There are 3 ways to turn a row about zero (a turn may also mirror it). The second row of each pair is the first, turned, with some noise. The first 27 pairs use one turn. New pairs use 2 turns, one after the other, and a turn may come again.
In the rows, zero is written as 100.
Some pairs, each with its turns in order after it:
|  92 |  89 | 152 | 108 |  90 | 130 |  95 |  97 |
| 111 | 108 | 121 |  88 | 124 | 119 |  64 |  64 |	k922

| 143 | 102 | 128 | 107 | 140 |  88 | 121 |  94 |
|  84 |  61 |  85 | 110 |  90 |  55 |  75 |  90 |	k859

|  72 |  64 |  91 | 109 | 106 |  93 | 102 | 108 |
|  86 | 116 |  75 | 109 |  94 |  72 |  91 | 117 |	k573

|  88 | 109 |  92 | 114 | 101 | 144 |  93 |  99 |
| 114 |  80 |  94 |  83 | 126 | 118 | 121 | 103 |	k859

|  98 |  97 | 100 |  67 |  91 |  73 |  93 |  67 |
| 143 |  84 |  93 |  99 | 115 | 106 | 131 | 105 |	k922

|  88 | 116 | 116 |  47 |  65 | 124 |  91 |  88 |
| 139 |  73 | 117 | 132 |  82 | 120 | 123 | 130 |	k573

| 106 |  95 | 105 |  93 |  80 | 102 | 139 | 114 |
| 105 |  94 | 135 |  93 |  81 | 102 |  82 | 117 |	k922

| 103 |  99 | 135 | 102 | 123 |  98 |  97 | 137 |
|  81 |  87 | 102 |  81 | 121 |  79 |  68 | 100 |	k922

|  85 |  98 | 107 | 111 | 131 |  82 | 119 |  92 |
|  78 | 106 |  94 |  92 | 108 | 105 |  68 | 112 |	k573

|  60 |  85 | 103 | 113 | 136 | 111 | 124 |  77 |
|  83 | 123 | 110 |  58 |  89 |  99 | 124 |  68 |	k922

|  88 |  90 |  77 | 103 |  88 |  96 | 133 |  47 |
| 118 | 108 | 116 |  95 |  67 | 123 | 149 |  87 |	k922

| 129 | 128 | 114 |  91 | 110 | 100 |  95 | 151 |
| 145 |  90 |  61 |  98 |  80 |  92 |  76 | 100 |	k859

|  84 |  92 |  98 |  96 | 121 | 104 |  97 |  85 |
|  96 |  87 | 114 | 110 |  98 |  99 | 120 |  91 |	k859

| 114 | 109 | 100 | 103 |  97 | 129 |  87 |  99 |
| 101 |  80 |  85 |  89 | 107 | 120 | 106 | 107 |	k859

| 100 | 110 | 115 |  99 |  85 |  70 |  85 | 139 |
|  94 | 135 | 133 |  84 | 106 |  97 | 126 | 117 |	k573

| 124 | 113 | 106 |  95 |  86 | 153 |  95 |  77 |
|  99 | 121 | 132 | 144 | 115 | 109 | 100 |  83 |	k922

|  79 |  99 | 109 |  98 |  66 |  96 |  91 |  87 |
|  88 | 116 | 126 |  82 |  97 | 119 | 103 | 111 |	k859

|  99 | 117 |  63 | 100 |  78 |  89 | 114 |  65 |
|  81 |  69 |  95 |  95 |  59 | 114 | 107 |  79 |	k573

|  71 | 100 | 103 | 103 |  64 | 134 | 111 | 121 |
| 109 | 103 |  71 | 116 | 107 | 120 | 142 | 122 |	k573

| 118 | 104 | 100 | 101 | 127 | 109 | 119 | 100 |
| 109 |  92 |  92 |  79 | 118 | 108 |  79 |  91 |	k573

| 125 |  91 |  79 | 101 | 120 | 106 |  97 |  47 |
| 103 |  69 |  96 | 108 |  81 |  91 |  63 |  63 |	k573

| 124 |  93 |  99 |  93 |  65 | 153 |  99 | 114 |
| 147 |  93 |  79 | 107 | 110 | 106 | 143 |  80 |	k573

|  75 |  92 | 109 | 102 |  89 | 105 | 107 | 125 |
| 107 | 117 | 100 |  80 |  88 |  99 |  73 | 101 |	k922

| 114 |  96 |  93 | 115 | 118 |  83 |  50 | 105 |
| 101 |  95 |  87 |  99 |  83 | 128 |  90 |  50 |	k859

| 130 | 108 |  93 |  94 | 136 | 103 | 130 |  89 |
|  67 |  77 | 130 | 103 | 106 |  88 | 135 | 106 |	k922

| 109 |  93 |  47 |  99 | 141 | 114 | 109 | 130 |
| 127 |  99 |  61 | 142 | 128 |  96 | 120 |  75 |	k859

|  99 | 118 | 119 |  47 | 109 |  90 |  89 | 103 |
| 102 |  92 |  98 | 114 |  44 | 100 | 114 | 120 |	k859

New pairs, each followed by its turns in order:
|  93 | 125 |  48 | 115 |  99 |  96 | 100 | 118 |
|  79 | 103 |  62 |  98 |  97 |  71 | 134 |  95 |	k859 k859

| 101 | 105 |  88 |  82 |  81 |  97 |  60 |  89 |
|  59 |  87 |  94 | 121 |  80 |  94 | 109 | 107 |	k922 k922

| 107 |  92 | 105 |  96 | 109 | 104 | 141 |  67 |
| 110 |  81 | 102 | 127 |  98 |  70 | 122 |  80 |	k573 k573

| 113 |  87 | 113 | 113 | 118 |  92 | 101 | 101 |
|  92 | 113 | 106 | 122 |  91 |  87 |  88 |  91 |	k859 k573

|  93 |  56 | 104 |  85 | 103 |  84 | 102 | 105 |
|  86 | 109 | 133 |  83 |  94 | 100 | 128 |  92 |	k573 k573

| 140 |  98 | 109 | 126 |  99 | 110 | 101 | 106 |
| 101 |  66 | 109 | 109 | 101 | 113 |  70 |  90 |	k573 k573

|  90 |  97 | 107 | 103 | 101 |  74 | 115 |  75 |
|  81 | 100 | 102 | 118 | 107 |  95 |  96 | 127 |	k922 k859

| 107 | 102 |  84 | 109 | 103 |  47 |  83 | 111 |
|  75 |  73 | 125 | 124 |  81 | 119 | 110 |  79 |	k859 k573

| 119 | 103 |  97 |  80 | 106 |  92 | 103 | 104 |
| 102 | 122 |  98 |  89 | 108 |  94 |  89 | 107 |	k922 k573

|  89 |  53 | 108 |  98 |  91 | 114 |  51 | 105 |
|  91 | 120 |  90 |  69 | 101 |  66 |  68 |  60 |	k573 k859

|  47 |  47 | 123 |  93 |  94 | 135 | 103 |  89 |
| 133 | 145 |  85 | 109 | 152 | 124 |  72 | 106 |	k859 k573

| 103 | 128 |  92 |  54 | 109 |  86 |  63 | 115 |
| 127 | 156 | 110 |  94 | 104 | 109 |  80 | 123 |	k573 k573

| 101 | 106 |  92 | 102 | 112 | 103 |  88 | 105 |
| 107 | 111 | 106 |  99 | 102 |  94 | 110 |  88 |	k922 k859

|  98 | 113 | 126 | 122 |  98 | 117 |  95 | 106 |
| 109 | 108 |  83 | 103 | 115 | 111 | 111 |  79 |	k922 k922

| 104 | 153 | 106 | 118 |  90 | 112 | 128 |  80 |
|  93 | 152 | 133 |  96 | 112 | 119 | 108 |  87 |	k573 k922

| 110 |  47 | 104 |  95 |  97 | 135 |  71 |  95 |
| 112 | 111 |  60 | 130 | 142 |  87 |  92 |  91 |	k859 k573

|  47 |  95 | 119 |  86 |  99 | 104 |  84 | 104 |
|  97 |  76 | 100 |  89 |  98 |  84 |  70 | 141 |	k859 k859

|  99 | 104 |  88 |  97 | 134 | 100 | 101 |  98 |
|  87 | 100 |  93 |  91 |  84 | 107 |  91 | 125 |	k922 k573

| 106 | 110 |  94 |  86 |  79 |  99 | 106 | 135 |
| 102 |  90 | 136 |  97 | 100 |  84 | 100 | 120 |	k573 k922

|  88 | 109 |  90 |  94 |  96 | 114 |  64 | 106 |
|  74 |  85 | 108 |  84 | 113 |  99 | 106 |  83 |	k922 k573

| 103 |  99 |  67 |  88 | 111 | 105 |  83 | 123 |
| 132 | 122 |  88 |  94 | 105 |  95 | 100 |  87 |	k922 k859

|  95 | 104 |  75 | 122 | 112 | 100 |  82 | 103 |
|  71 |  92 |  88 |  97 |  86 |  99 | 120 | 102 |	k922 k573

|  96 | 103 |  99 | 100 | 101 | 108 |  90 |  47 |
| 103 | 100 |  68 | 112 |  89 | 113 |  93 | 139 |	k859 k573

|  73 | 110 |  63 |  81 | 106 |  93 |  81 | 111 |
|  98 |  89 | 136 | 123 |  72 |  92 | 109 |  89 |	k859 k922

|  88 | 113 | 118 |  88 |  78 | 115 |  99 | 110 |
|  87 |  86 |  86 |  86 |  81 | 109 |  88 |  79 |	k922 k859

| 101 | 108 |  70 | 120 | 145 |  97 | 117 | 111 |
| 116 | 144 | 133 |  95 |  98 |  81 | 115 | 111 |	k922 k859

| 105 | 109 | 114 | 101 | 105 |  94 |  75 | 101 |
|  92 |  98 |  98 | 113 | 101 | 102 | 110 |  75 |	k922 k859

|  85 | 110 |  90 |  97 |  98 | 126 | 126 | 108 |
| 107 |  86 |  75 |  82 | 101 |  80 |  99 | 101 |	k573 k573

| 100 |  86 | 114 |  84 | 128 | 132 |  85 |  56 |
|  86 |  85 | 103 |  98 | 117 | 129 |  75 |  52 |	k573 k859

|  64 |  96 |  95 | 125 |  85 |  98 | 130 | 117 |
| 146 | 102 |  98 | 128 | 109 | 104 |  88 | 112 |	k922 k922

|  92 |  91 |  92 | 100 | 105 | 137 | 102 | 136 |
|  79 |  98 | 131 | 108 | 118 | 106 | 122 | 124 |	k922 k573

|  92 |  87 |  79 | 127 | 128 |  47 | 114 | 111 |
| 117 |  62 |  78 | 113 |  98 |  99 | 131 |  56 |	k859 k922

| 114 | 102 |  93 | 147 | 104 | 113 | 111 |  93 |
| 124 | 125 | 100 | 102 |  85 | 122 |  92 |  71 |	k922 k922

| 129 | 119 |  88 | 101 | 120 |  64 |  71 | 112 |
| 108 | 129 | 113 | 133 | 130 |  93 |  96 |  65 |	k922 k859

| 102 |  93 | 115 | 110 | 101 |  76 | 135 |  90 |
| 118 | 107 | 123 |  85 | 118 | 125 | 100 | 115 |	k922 k922

| 109 | 102 |  97 |  98 |  97 |  80 | 109 | 144 |
|  88 |  82 |  75 | 138 | 103 |  99 | 105 | 101 |	k859 k922

